There are 6 hidden switches. A switch that is on adds its own fixed numbers to the row, and there is some noise. The rows also spread widely along 4 directions, which tell nothing about the answers.
Some rows, each with its switches (1 for on, 0 for off) after it:
[ -6  12   0 -16 -18   3   8   2  -6   4 -25  -9 -27   5  -5 -15   4   4
  -7   0   4   9  -3   9  26] -> 0 0 1 1 0 0
[ -9   6 -22 -11  -8   0  27   2  15   9 -29  -6 -25  -2   4 -10  -8  -8
  -1   6  -1   3 -11  19   0] -> 0 1 0 1 0 0
[ -3  13   8  -6   2  13   8   6  15   8 -14 -17 -16  -4   4  -3  -7 -20
  -6  -7   3 -20   6  11 -11] -> 1 1 0 1 0 0
[  0  11  -7  11  -4   7  15  11   4  11   6   5  -7  -2  14 -28  -1   9
  -1 -13   5   8  14  -6   4] -> 1 0 1 0 0 1
[ 17   5  -2   2  -6  20   7  15 -31  10  -1 -12 -14 -13 -13  -5   5  13
   3   0 -10  -1  18  -8  -1] -> 0 1 1 1 0 0
[-16  13  18   5   7   0 -13   5  12   7  -5 -14 -12   0   5   1  10  -4
  -5 -29  15  -7   9   0  15] -> 0 0 0 0 0 1
[ -7  12 -18  12   7   3  13  12   9  13  -2  -4  -2  -8  11  -6  -9   1
   0 -20   2   1   6  -2  -4] -> 0 1 0 0 0 1
[ 13   7 -12  14   2 -10  -6  24 -29  15  25   3 -15 -19 -10   0 -29   7
 -24 -24  -4   0  32  10  13] -> 0 0 0 1 1 0
[ -1 -16 -14   9  -7   0  -4  12 -28  11   9  -3 -28 -21 -11 -10   3  30
   7  15  -6   7  17   7  -8] -> 0 0 0 1 0 0
[  2 -15 -30  16  -5   2  -4  12 -29   7  21  -3 -27 -38 -20 -17 -16  37
  -5  -1  -6  16  17   8   2] -> 0 1 0 1 1 0
[ 28   2  -2   7  -4  13   6  22 -36  19  11  -6  -9 -10  -5  -4   5   9
   6   4  -6  -9  28 -12 -11] -> 0 0 1 1 0 0
[  8  -6   0  26   4  20   5  24   1  33  16 -18 -16 -20   7 -11  10  -1
  15  -7  -3 -29  38  -5 -36] -> 1 0 0 1 0 1
[  3   1   8  -4   3  21  14   6   5  19 -17 -30 -12  -7  -3   7  11 -19
  11  -2  -2 -26   7   0 -19] -> 0 1 0 1 0 0
[-10  -4  19   4   5   5 -17   2 -10   0   9 -16 -13  -4  -6  -3  22  15
   7  -4  10  -4   8  -5   3] -> 0 0 0 0 0 0
[-12  -1  12   5   5   6   3   0   9   3   3 -12 -10   1   7 -15  14  -1
  10   0   8 -12   4   4 -11] -> 1 0 0 0 0 0
[ -7   7  -9   7  -2 -17   8   5   1   4   8   1 -13  -3   0 -13 -16   8
 -12 -22   6  10   0  11  23] -> 0 0 0 0 1 0
[-10 -11 -17   9  -8   7  24  12  20  29  -8 -22 -29 -18  -1 -16   7  -6
  12 -12   6 -16  10  13  -1] -> 0 0 0 1 1 1

New rows, each followed by its switches (1 for on, 0 for off):
[ -2   0 -12  11  -1 -12  14   7  -6   6  14  -1  -8  -8   1 -15 -11   9
  -6 -15   6   5   6  11  11] -> 0 0 0 0 1 0
[ -4  21 -10 -10  -2  -5  27   6  17  14 -20 -11 -15  -4   3   0 -26 -30
 -17 -25   3 -10  -3  23  17] -> 0 1 0 1 1 0
[ -6   6  24   0   9  19 -28  11 -19   4  -1 -26 -17 -18 -19  14  12   3
  -8 -17   1 -15  21  -1   2] -> 0 1 0 1 0 0
[  5  21   0  -1   0  22   7  18  -2  20 -14 -13 -10  -8  -1   2  -3 -10
 -12 -26  -3 -10  19  -8  12] -> 0 1 1 1 0 1
[-10 -19 -29  16  -4  -2  11  -2 -11  -4  18  -3 -19 -26  -8 -31  -2  40
   8   6   1  19  -4   6   2] -> 0 1 0 0 1 0
[ -7 -10  -7  17  -1  -6  -2   4  -5   1  28  -2 -15 -19  -2 -27 -10  20
  -1  -8   8   8  11   9   2] -> 1 0 0 0 1 0
[ -1 -11 -17   7 -10   4  12   8   0  12   1  -2 -31 -12   1 -23  -3  10
   8  15  -1  -2  12  16 -18] -> 1 0 0 1 0 0
[  6  -1   2   5   1   4 -12  16 -23  10   6 -10 -19 -13 -12   0   4  14
  -2  -2  -1  -2  25   2  -5] -> 0 0 0 1 0 0
[  7   7 -12  10  -2  -7   5  17 -11  10  13   7 -21 -12   0 -14 -22   8
 -10   0  -4   1  23  15  -7] -> 1 0 0 1 0 0
[ 11   0   4  15   9  -1   1  11 -18   9  16  -6   0  -3   1  -1   6   7
   6  -4   1  -6  15  -8 -12] -> 0 0 0 0 0 0
[ -5  -3  -2   9   2  -3  15   2   6  10   7 -16 -10  -3   3 -10   8  -1
   9 -11   8  -9  -2   2   6] -> 0 0 0 0 1 0
[ 28   2  23  15  11  29   6  16 -28  21  14 -28  12   2   1   7  34  -7
  25  -6   1 -31  21 -31 -23] -> 0 0 1 0 0 0
[  8  13   9  -8  -4  22   5   9 -17  10 -13 -18 -12  -8 -11  -1   5  -2
  -2 -10  -1  -7   8  -7   7] -> 0 1 1 1 0 0
[  2   9  12   3  -4  11  10   4  -6  -2   3  -5  -7   4   4 -21   5   6
   4  -5   4  -1   6  -8   5] -> 1 0 1 0 0 0
[-12  10 -13   4  -6  20  26   2  17   8  -9  -3  -8  -3  12 -35   2   5
   5  -8   7   5  -2  -3   3] -> 1 1 1 0 0 1
[  0  29   8  -6  -8  13  17  17  19  23 -16  -7 -13   4  16  -5 -10 -31
 -18 -29   5 -18  21   7  12] -> 1 0 1 1 0 1
[ -4  -2   5  -2  -6   1  -5   7  -8  12  -6 -10 -26  -9  -9  -1   6   5
   0   1   2  -6  13  10   0] -> 0 0 0 1 0 0
[ -7  -6   5   2  -4   8  -6   6   0   7  -1 -14 -31 -12  -5 -12   8   7
   1   5   2  -6  15  11 -10] -> 1 0 0 1 0 0
[ 10 -18 -10  15  -6  11  10  12 -10  19  12  -8 -22 -17  -2 -18   7  13
  19  21  -4 -12  21   6 -35] -> 1 0 0 1 0 0
[  8  -2   5   5   1   2 -11  16 -22  14   6 -13 -14 -10  -9   6   3   2
   0  -4  -4 -12  24   1  -9] -> 0 0 0 1 0 0
[ -4 -19  -9   8 -11   4  10   2  -8  14   4 -16 -32 -23 -13 -17  10  17
  10   5   3  -5   9  14   0] -> 0 0 0 1 1 0
[-27  17  -3 -11 -13  -2  26  -8  28   7 -24  -9 -18   6  11 -27   2  -8
  -9 -28  20   8 -12   8  45] -> 0 0 1 0 1 1
[ -6 -14 -28  13  -9   7  18  11   5  24  -4  -7 -31 -17   0 -21   8  22
  15  12  -3  -2  13   7 -14] -> 0 0 0 1 0 1
[ 17   3 -14   3 -14   5  24  14 -18  19   4  -6 -20 -11  -7 -15  -9   6
  -4  -8  -3   1  15   5  15] -> 0 0 1 1 1 0
[  3  -3  -2   3   3  19  10   7  -4  18  -9 -22 -19 -13  -6   2  10  -5
  14   6  -5 -18   7   1 -19] -> 0 1 0 1 0 0
[ -7  -3  -2  -2  -6  -1   1   6  -8  11  -6 -10 -29  -7  -9  -8   5   9
   1   8   0   0   9  11   0] -> 0 0 0 1 0 0
[-12   4  20   0  -5  23 -22   9 -13  11  -5 -23 -27 -14 -15  -2  24  15
  -5 -17   7  -7  23  -7  24] -> 0 0 1 1 0 1
[  1  38  11   4  13  -7  -3  15   0   0  12   6  12   2  12   5 -38 -18
 -27 -35   0  -2  15   1   3] -> 1 1 0 0 0 0
[ 24   3  -9  15   9  12   6  22 -24  23  10 -11  -4 -18  -4  11  -7  -3
   6  -2 -12 -19  27  -6 -32] -> 0 1 0 1 0 0
[ 13   1   3   4 -11  16   8  14 -19  14   5  -9 -21 -12  -3 -20   5   8
   5   5  -4  -8  21  -4  -8] -> 1 0 1 1 0 0
[  5   9  12   0  -4   9   9   3 -14   5  -6 -10  -5   6   1 -12  13   6
   6  -1   7  -2   3 -12   8] -> 0 0 1 0 0 0
[  0  -9  -8   2 -11  25  -4   3 -29   3  -7  -9 -28 -21 -21 -16  12  36
   8  14  -4  15   7  -2   4] -> 0 1 1 1 0 0
[-12   8   0  11   5   0   3  12   8  14   3  -6  -7  -4   9  -7   6   1
   4 -18   5  -4  13  -5   2] -> 0 0 0 0 0 1
